The rows come from 5 hidden closed curves, with some noise, and rows from the same curve form a group. Each curve winds through 6 dimensions. The rows are also pushed far along 4 directions, which tell nothing about the answers.
In the rows, 128 means zero.
Known rows, each followed by its group:
[151 162 112 165 156 126 110 138 120 130 118 113 134 164] -> mosud
[147 170 107 163 134 135 100 143 140 128 130 121 146 113] -> Nifa
[139 132  89 189 135 120  91 139 114 139 129 147 116 103] -> Nifa
[153 169 146 144 157 147 127 142 106 108 103 102 180 152] -> zat
[135 230  97  64 112 152 117 131 182 131  88  78 156 113] -> zat
[148 139 128 160 105 108 102 135 136 150 125 138 127  76] -> mosud
[100 100 150 104  76 131 179 107 126 125 168 147 101  88] -> zat
[121 140 121  92  84 151 170 102 135 126 128 108 136 102] -> mosud
[122 138 116  75 163 136 123 131 152 120  94 109 141 165] -> fof
[147 184  95 108 146 151 120 134 141 120 104 122 129 133] -> zat
[113 106 119 130 182  93  92 135 124 147 109 132 116 129] -> fof
[ 95 116 145  70 138 114 157  89 147 121 143  88 136 170] -> fof
[116  78 167 180 136 111 146 139  59 127 140 162 107 132] -> fof
[114 112 169  77 132 138 167 111 125 103 117 101 157 177] -> fof
[112 114 165  89  69 148 171 129 134 136 135 125 120 102] -> zot
[145 187 113 145 150 150 111 141 124  90 117 122 152 181] -> zot
[114 128 141 107 176 147 160 118 124  97 146  92 155 214] -> fof
[109  93 140 115 131 125 162  99 109 116 150 127 122 149] -> zat
[122 143 110 148 161 127 109 128 119 101 134 125 132 190] -> zot
[155 145 150 157  85 157 145 144  92 115 108 142 145 115] -> Nifa
[169 130 157 209 126 141 108 162  86 132 113 135 171 102] -> Nifa
[144 125 119 131 113 152 141 146 145 135 129 144 127  85] -> zat
[117 119 188 101  96 153 180 105 106  89 150 112 171 145] -> mosud
[102 119  92  63 129 101 112  97 190 146 115  92 115 154] -> zat
[123  99 100 162 156 100  90 121 122 166 147 124  99 139] -> zot
[156 164 141 148 128 150 129 137 109 109  97 105 176 154] -> zat
[122 123 129  93 123 156 171 105 148 101 148 103 146 177] -> fof
[138 148  87 131 105 135 106 158 167 155 117 148 103  48] -> zat
[163 147 131 193 114 170 139 163  97 108 129 149 163  80] -> zot
[106  45 117 169 176 113 127 116  88 123 159 159 111 140] -> mosud
[101  97 138  88 140 132 157 102 125 126 133 104 136 155] -> zot
[153 175 142 137 141 130 107 127 110 101 108 123 154 184] -> mosud
[162 168 150 149 134 140 126 164 125 131 122 142 133 115] -> fof
[117 146  97  85 101 123 116 128 190 149 125 119 108  94] -> zat
[153 215 114 120 133 169 123 157 156  97 118 118 152 148] -> Nifa
[162 236 106 113 100 158  99 150 176 119 109 107 155 117] -> zot
[132 175  56 155 164 113  61 137 131 155 106 127 100 127] -> zot
[103 131 127  83 159 109 114 131 138 131 108 130  97 170] -> zat
[125 164 151 110 116 133 134 122 135 107 124  97 154 178] -> zat
[134 239 120  54  96 161 120 148 174 122  77  95 145 121] -> Nifa
[ 74 129  86  69 132  90 107  89 157 145 128 111  82 145] -> mosud
[164  97 149 184 112 125 115 146 105 143 119 151 148  82] -> Nifa
[133 136 126 164 117 115  99 138 105 146 124 139 113 116] -> zot
[114 128 132  93 132 107 112 116 172 113 138 119 128 168] -> zot
[150 156 155 146 101 134 123 149 138 115 136 144 146 107] -> Nifa
[142 147 124 122 145 151 117 139 119 111 110 141 147 124] -> mosud
[148 201 151  88 109 163 145 141 164 113 120  91 175 124] -> zat
[154 136 169 148 129 134 132 154 124 124 127 137 150 115] -> fof
[123 101 149  94  81 149 165 116 155 133 140 103 145 120] -> Nifa
[ 92 138  72  73 127  99 100 109 159 156 107 126  71 118] -> mosud
[156 100 121 215 165 114  94 158 103 146 137 157 137  76] -> mosud
[142 132  91 146 186 130 105 135 138 130 121 117 146 134] -> fof
[ 97  70 108  98 167 101 120 114 137 142 116 130 110 132] -> fof
[106  70 126 123 186  89 117 113 126 123 142 145 110 161] -> Nifa
[109  97 146 112 105 118 128 127 124 136 131 151 117  76] -> mosud
[136 139  72 122 174 122  88 140 174 149 120 125 126  96] -> Nifa
[104 129  79 110 138 110 106 109 131 148 109 125 108  95] -> zot
[128  75 128 173 123 102 116 117 120 142 154 147 132  70] -> zot
[114 135 158 110 171 149 146 126 104 109 131  87 154 223] -> zot
[145 123 186 140  79 133 166 117 121 117 150 111 166 119] -> mosud
[117  53 173 121 123 116 168 116 118 130 149 140 125 125] -> fof
[152 185 105 134 176 127  62 162 133 125  86 143 133 138] -> mosud
[119  91 140 146 155  93 104 106 114 123 137 117 127 206] -> Nifa
[141 150 121 132 142 138 134 129 134 102 135 139 140 127] -> Nifa
[148 172  92 143 158 134  79 169 135 132  82 141 128 115] -> fof

New rows. What belongs after each?
[109 140 120 100 135 116 141  99 148 127 154 102 114 167] -> fof
[144 108 142 136 104 143 138 146 118 147 112 145 137  53] -> zot
[117 125  92 117 127 115 111 123 139 126 107 149 119  82] -> zot
[ 96 101 137  93 125 133 154 112 129 142 141 103 121 138] -> zot
[134 111 140 181 116 102 110 129 107 130 144 156 127  84] -> Nifa
[122 153  70 118 144 118 105 120 170 144 139 119 100 124] -> fof
[143 143 140 128 136 150 149 125 146  91 155 116 160 169] -> Nifa
[156 147 148 156 108 155 138 147 117 122 129 133 167  66] -> mosud
[173 177 131 179 143 161  98 191 113 129 102 147 145 118] -> zot
[128 102 160  99  77 160 190 105 147  95 159 121 156 134] -> zot
[ 85 128 105  85 139  92 109 115 157 140 127 130  90 118] -> Nifa
[127 210  68  81 109 143 111 133 178 126 105 129 105  94] -> Nifa
[146 162 115 101  90 134 138 108 162 133 121 107 136 116] -> mosud
[160 118 107 187 177 112  87 143 123 124 132 159 130 130] -> Nifa
[135  39 142 193 142 101 126 115  89 125 145 158 139 117] -> fof
[120  97 165 123 152 113 129 120 100 109 124 136 129 190] -> mosud
[123 126  70 132 108 113  84 139 161 180 112 135  96  46] -> Nifa
[116 123  89 111 106 107 113 128 184 163 148 145  76  77] -> fof
[142 208 120  88 123 174 150 137 140 113 109 104 152 114] -> zat
[115  70 113 144  98 105 140 107 140 145 166 158  86  93] -> fof
[119 170 126  85  87 126 124 129 159 126 114 130 112 112] -> Nifa
[123 153 108  74 131 146 136 111 157 114 100  96 156 144] -> fof
[109 103 121  67 134 143 167 112 165 124 136 107 131 144] -> fof
[118 104 113  82 122 123 133 108 191 129 145 111 133 128] -> fof
[115 131  93 108 179 110 110 136 153 145 136 130  84 161] -> fof
[115 112 141  75 138 120 124 119 160 132 118 102 129 187] -> Nifa
[133 100 138 150 140 107 113 140 135 124 146 159 117 121] -> Nifa
[176 129 116 184 133 151 114 150 112 118 108 148 168  89] -> fof
[117 128 114 102 115 132 135 112 157 127 129 107 147 107] -> fof
[165 117 154 210 136 149 132 175  91 118 141 166 141 110] -> fof
[158 183 116 150  96 168 132 166 142 116 126 149 140  64] -> Nifa
[ 98  82 125 153 178 105 133 113  91 132 145 116 119 165] -> mosud
[127 159 171  95 123 137 151 132 117 104 116 116 135 190] -> fof
[148 153 157 127 127 144 135 124 141  97 137 105 178 163] -> zot
[118  96 173 108  76 136 178 102 137 114 155 109 165 103] -> fof
[128 154  69 145 161 127  96 130 109 140  98 135 111 111] -> mosud
[121 122 160 126 100 108 133 128 127 134 134 138 118 113] -> fof
[100 134 105 108 170  98 102 133 147 143 131 126  86 164] -> fof
[159 151 162 166 174 160 135 174  93  96 114 140 172 144] -> Nifa
[118 115 154  99  73 141 157 135 141 128 120 134 136  76] -> fof
[131  79 144 145 170 131 142 110 109  91 142 118 166 204] -> fof
[159 135 148 180 158 141 111 154 119 117 147 125 159 161] -> zot
[116  40 154 156 128  96 135 125 121 132 164 170 104 108] -> Nifa
[152 129 123 161 128 148 116 150 121 136 115 124 149 117] -> Nifa
[139 167  95 119  94 113  98 128 174 145 125 144 115  49] -> Nifa
[110 127 115  96 128 114 117 140 161 151 132 147  90  82] -> zat
[ 93 108 133  98 138  89 111 100 128 139 129 111 113 159] -> zot
[132 172 121  86 153 143 120 123 164 113 122  93 160 160] -> mosud
[129 154  64 117 143 116  80 148 176 168  96 120 115  65] -> zat
[144  94 119 165 174  99  88 140 117 138 120 156 111 152] -> mosud
[112  60 111 155 199 101 105 135  99 136 113 147 117 143] -> fof
[148 188  92 106  97 157 117 137 161 120  96 120 146 102] -> fof
[120 171  87  91 116 125 127 110 177 141 140 107 105 116] -> fof
[107 117 135  89 143 126 155 122 149 129 154 120 100 169] -> fof
[137 107 163 165 127 110 118 135 102 123 124 143 146 120] -> fof
[103 127  90 119 142 112 110 109 143 124 141 123 105 157] -> zot
[ 92  59 108 149 181  89 119  92  93 122 142 133 117 158] -> zot
[160 105 114 212 140 115 112 133  88 141 129 150 130  96] -> mosud
[135 149  90 164 110 116  95 144 135 151 123 153 102  60] -> fof
[161 128 123 175 101 155 127 165 119 123 118 172 137  52] -> zot
[115 125  99 153 156  89  91 116 121 139 134 134  98 149] -> fof
[150 161 156 135 178 159 134 165 112  94 111 125 170 168] -> Nifa
[ 99  30 124 156 136 111 146 109  91 143 149 147 101 123] -> Nifa
[133 145 178 135 132 141 164 123  77  96 123 114 155 186] -> fof
[112 169 105  76 125 128 109 127 177 134 116  95 123 154] -> Nifa
[180 163 127 186 134 143 100 156 110 112 115 156 145 135] -> mosud
[ 96  59 104 110 123 116 145 111 136 157 137 136 104  69] -> Nifa
[ 84  86  80  75 129 102 118 102 182 147 144 133  74 128] -> zot
[115  69 163 141 102 102 138  99 113 127 152 127 127 153] -> Nifa
[125  86 150 163 117  97 117 126  97 138 120 143 128 108] -> zat
[130 156 111 124 140 146 144 113 126 111 140 111 141 148] -> zat
[143 168  95 157 191 123  75 175 121 143 103 159 104 108] -> zat
[129 150 136  86 111 130 136 111 170 120 130  96 157 133] -> fof
[126 110 125 103  93 145 151 139 145 138 112 144 124  65] -> fof
[112 135  90  99  79 111 117 101 150 147 122 140  88  81] -> mosud
[114 106 105  96 109 133 130 138 155 160 110 136 107  62] -> Nifa
[ 93  72 131 138 165 105 128 108 101 133 141 113 126 161] -> Nifa
[117 157  58 103 127 127 107 117 143 153 101 127 100  79] -> mosud
[129 152 106  96 136 122 111 117 172 129 119  99 148 126] -> fof
[115 104 130  98  87 113 129 110 161 137 122 126 134  81] -> fof
[ 85  98 105  99 143  90 134  85 152 144 169 111  87 155] -> fof
[130 105  98 122 140 120 114 124 171 136 138 128 130 111] -> fof
[115 146 110  77 111 152 148 128 156 130 120 117 122 106] -> mosud
[131 206  77  95 101 144 105 128 172 137 110 108 117 114] -> zot
[122  78 108 144  74  99 128 116 129 172 127 165  80  34] -> mosud
[118 105  96 149 208  98  86 143 137 152 126 124 110 150] -> mosud
[ 92 122 112 107 148  93 106 122 143 135 130 143  94 115] -> Nifa
[138 186 120 100  80 122 110 142 169 148 106 131 114  67] -> fof
